The rows of a group lie close to one hidden flat surface of 9 dimensions, which passes through zero. Surfaces can cross.
In the rows, 128 means zero.
Known rows, each followed by its group:
[138 132  92  90 118 101 103  99 179 121 102 103 101 142 112  76 105  98]	L
[115 132 148 170 109 104 129 126 139 156 156 152 123 108 131  44 136 190]	P
[ 93  75 137 184 176 138  51 144 133 100 138 154 168  67 177  96  74 131]	K
[115  78  82 109 143 154 122 138  82 145 142 137 131 154 138 205 161 131]	L
[131 125 121 109 126 137 108 122 150 109 110 104 137 165 126 117 142 118]	L
[136 121 137 133 132 143 139 155 128 119 130 140 135 155 110 162 157 138]	K
[146 134 106 157 109 102 120 108 174 151 122 116  73  90 103  73 165 107]	K
[160 139 115 161  64 181 171 115 133 125 165 135 160 192 110 239 112 137]	K
[155  53 138  98 136  95  70 130 129 115 103 144 104 111 116 116 116  61]	Y
[124  92  39 126 134 104 168 119 132 124 127 147  58  74 126 138 127 147]	R
[133  99 108 109 100 108 125 119 163 125 134 125  87 108 138 123 108  79]	L
[165 152 144  78 144 122 170 160 132  60 117 131 171 158  88 113  85 167]	Y
[141 101 136 130 159 157  91 135 117  67 115 120 186 116 111 119 114 123]	P
[176  88 113  99 161 127 117 147 133  83 142 122 158 112 106 101 101 130]	Y
[ 98 118  70 120  97 126 145 116 137 155 179 131 101 100 125  96 119 139]	Y
[107 128 116 154 154 103 129 146 143 131 103 149  94 109 141 116 150 169]	Y
[136 138 185 121 112 129 105 156 166 131 141 130 150 158 118 120 123  90]	P
[181  58  74 156 129 135  85 113 127 143 129 123 119 158 119 159 183 135]	R
[127 144 173 131 128 134  98 152 148 152 135 123 162 191 130 147 144 118]	P
[ 90 132 115 118 122 136 107  72  99 180 134  85 106 125 232 136 123  81]	K
[ 45 122 104 143 129 140  85 122 120 154 117 148 122 118  93 101 156 140]	K
[ 77 101 115 146 104 140 138 138 134 102 124 159 115 100 113  83 139 169]	L
[132 148  99  98 192  97 155 186 172 122 157 120 109  87 153 128  90 129]	R
[ 91 116  89 138  88 137 134 109 128 164 135 140  82 123 104 141 174 117]	K
[186 162 139 110 163  91 146 126 166 121 103  86  99 107 156  81 142 119]	K
[156 120 191 154 107 142  68 114 135 120 132 129 177 136 104 107  98  85]	R
[173 147 138 155 159 102 142 139 183 128 120 103  96  89 187 111 124 115]	Y
[ 92 110 151 125 100 133 120 119 108 126 129 145 135 119 111  73 140 139]	L
[ 29 123 113  84  95 151  97 160 172 151 165 125 126 151  96  88 151  77]	P
[167 126 158 132 141 147 113 158 171  64 131 107 167 103  89  74 133 102]	P
[103 126  86  87  88 130 155  95 110 159 136 119  81 134 146 162 121  90]	Y
[ 97 142 132 102 114 140 115 149 160 145 145 114 133 165 108 115 149  96]	P
[116 165 145 160 132 156 124 134 137 136 133 118 166 168 143 149 133 146]	P
[106 125 127 143 106 159 151 112 105 176 146  97 114 184 227 151 215 161]	R
[123 159 170 106 160 111 154 158 116  89  85 137 135 106  83  85 140 160]	R
[157 169 135 100 161 125 155 142 118 132 102  99 125 162 115 155 172 131]	R
[130  98 145 140 103 105 100 136 158 132 131 150 102  97  71  64 153 105]	K
[ 96 162 109 135 113 130 160  88  52 173 143 142 121 115 105 152 115 157]	L
[ 64  99  87  95 148 157 128 140 141 117 149  93 101  93 186  88 183 113]	P
[224 156 175 176 130 104 156 107 138 117 128 102 130  89 150  65 141 161]	P
[106  52 101 157  61 138 105 107 132 141 156 170 118 148 142 111 126 150]	R
[140 165 148 149 141 160  99 138 161 121 186  94 218 156 165  93  69 147]	Y
[110  95 146 152 119 142  88 132 135 145 158 138 160 142 160 110 122 136]	R
[115  80  55 146 172 119  97 123 130 152 115 123 100 128 157 125 192 159]	K
[128 188 112 132 173 145 168 130 155 132 100  68  98 137 232 177 167 123]	L
[133  79  89 109 112 117 117 136 145 124 189 143 130  93  90  62 107 136]	Y
[127  99  99  94 111 108 115 128 136 131 136 151 118 145  73 124 107 120]	R
[125 109 101 123 105 163 152 121  95 113 129 131 142 161 100 157 164 153]	L
[141 143 115 109  91 104 114 100 159 133 131 120 110 133 100 107  75  82]	L
[ 61 124  48  67 138 109 139  90 103 142 126 118 102 124 191 134  56 144]	Y

New rows. What belongs after each?
[165 132  82 139  80  79 172 114 174 104 131 163  73  67  42  82  68 134]	L
[135 109  83 132 155  84 134 137 119 124 126 179 103  75  67  98 104 178]	L
[174 110  75 159 146 126 141 104 132 108 107 116  89  78 126 156 136 113]	R
[106 181 112  89 133 129 171 117 104 135 108 112 121 154 117 144 131 148]	K
[180 107 161 136 137 103 172 179 165  90 117 140  76  66 114 113 177 108]	K
[104 204 150 103  93 129 191  74  78 118  70 117  96  94  95 137 107  89]	R
[ 72 105 128 142 151 136 107 121  77 144 127 135 131  92 160  79 162 162]	R
[107 142 145  96 167 137  83 151  97 141 119 126 189 188  82 137 135 134]	R
[154 106  74 124 185 112 108 138 138 161 170  97 105  90 174 126 146 114]	R
[132  90 160 131 114 105 106 134 128 113 133 156 133  97 108  79 104 122]	P
[ 41 140 214 190 121 159 143 147 105  68  89 177 171  90 158  66 122 209]	R
[107 112  85  95 114 126 138  99 115 129 137 114  93  86 126  90 136 105]	P
[175 164 150 101 118 107 117 108 143 142 120  96 151 183 105  98 122 124]	K
[130 157 137 120 100 134 164 143 151 128 140 124 129 160 114 137 133 140]	Y
[188 129 156 202 139 152 158 137 144  44  55 137 135 119 113 156 163 171]	R
[157 131  82 147 176 166 161 145 103 103 142 104 149 112 122 161 174 166]	Y
[160 121 111 139 113  84 162 141 173 110 130 149  69  59 107 101 101 123]	L
[117 127 128 149 161 166  71 131 124 141 135 116 191 180 147 176 130 128]	R
[121 111 173 110 127 118 123 152 121 119 125 146 129 114 105 104 137 109]	K
[ 74  98  72 100 115 115 102  88  87 179 159 136  99 101 129 111 110 105]	R
[131 129 104 140 141 131 146 147 154 117 135 126 119 131 154 157 122 145]	R
[ 82 118  98  98 130 126 105 112  84 143 110 148 131 144  70 134 123 137]	R
[207 106  97  84 151  72 131 106 108 177 116  96  73 146 114 104 196 136]	P
[105 142 163 130 101 154 112 115  99 126 134 142 177 155  92 122 110 131]	Y
[143 122 183  75 153 121 112 178 116 123 111 137 159 198  82 111 176 147]	K
[126 139 105 160 114 160 126 107 133 137 141 121 139 147 151 177 118 132]	K
[ 78 116 194 129  15 144 110 105 134 142 157 160 158 181 135  97  85 111]	R
[ 84 151 174 121 149 117 145 156 117 104 114 148 136  86 127  69 115 155]	R
[149  92 132 109 150 109 148 162 121  95 126 152 122  99 114 121 122 151]	K
[148 146 141 135 119 121 110 142 194 130 185 118 147 106 162 139  35  67]	R
[ 45 152 147  78 110 118 128 114  77 150 125 153 138 125  98  91  98 121]	R
[ 94  87  56 144 135 151 119 111 101 120 104 154 120 152 114 179 149 183]	R
[164 109 192  86 110 126 178 195 111  79 132 175 158 155  50 152 130 148]	K
[150 164 124  92 145  99 181 118 115 110 116 108 107  93 155 109  84 129]	K
[ 97 151 141 137 128 141  65 114 118 162 143 137 189 188 115 161  71 117]	L
[130 136 113 149 161 136 175 164 160  90 122 117 105  85 170 142 141 148]	P
[138 152 120 133  74 136 183  87 111  86  60 140 101 145  71 177 137 136]	R
[ 67 153 108 144 134 160 107  88  87 150 127 116 142 110 163 160  96 108]	R
[190 103 129 119 144 114 104 161 172 137 160 114 140 174 124 132 150 120]	R
[148 119 143 147 138 137  91 120 142 138 132 105 149 146 186 133 128 109]	K
[111 105 141  86 148 137  85 154 125 161 132 115 142 196 151 156 167 104]	P
[139 122 146  84  91 131 117 133 149 102 118 129 128 135  72 156  90  38]	P
[137 135 121 119 139 117  68 109 138 139 122 116 170 186 102  83 114 148]	K
[104 165 173 120  99 124 162 126 137 143 151 120 118 102 177  92 110 109]	R
[178 131 147 128 147 136 124 140 136 116 128 106 163 173 153 155 126 134]	K
[136 160 139 103 143 137 114 160 168 173 189  91 164 194 186 166 107  95]	R
[129 145 186 135 121 110 112 177 178 166 145 148 136 188 136 123 148 137]	P
[192  96 183 154 156 126 100 166 150 115 129 121 156 143 131  84 199 156]	R
[162 110  92 114 161 111 132 145 135 117 122 129 123 146 102 115 151 176]	K
[144 139 176  98 106 110 128 154 164 137 158 131 140 142 127  89 109 106]	R
[ 71 105 137 113  91 104 122 120 115 126 142 180 115  82  89  59  69 126]	R
[ 98 132  77 137 129 141 154 110 107 128 137 128 116 108 154 166 113 148]	K
[128  99  89 177 160 148  95 115 110 103 108 135 140  99 126 157 127 147]	R
[121 150 187 189  71 165 134  85 122 120 111 120 150 114 172 132 115 110]	R
[162 202 198 113 147 106 137 105 114 174 123  74 117 116 187 128 126  72]	L
[134 148 160 149 142 151 137 144 119 124 125 120 150 142 154 151 151 140]	L
[104 146 163 135  72 152  93 121 159 187 135 114 132 223 160 200 164  63]	Y
[151 137 131 140 123 143 120 115 134 115 117 121 147 152 107 162 120 114]	R
[134 162 156 179 104 155 137 142 136 137 162 148 169 147 118 193  83 127]	L
[155 179 146 120 142 121 140 102  89 133 100 105 146 146  90 100 144 158]	L
[118 211 166 125 139 158 180 138 118  79  60 123 155 167  94 182 119 150]	R
[174 129 153 178 177 158  39 120 127 107 120 109 205 120 113 152 101  89]	R
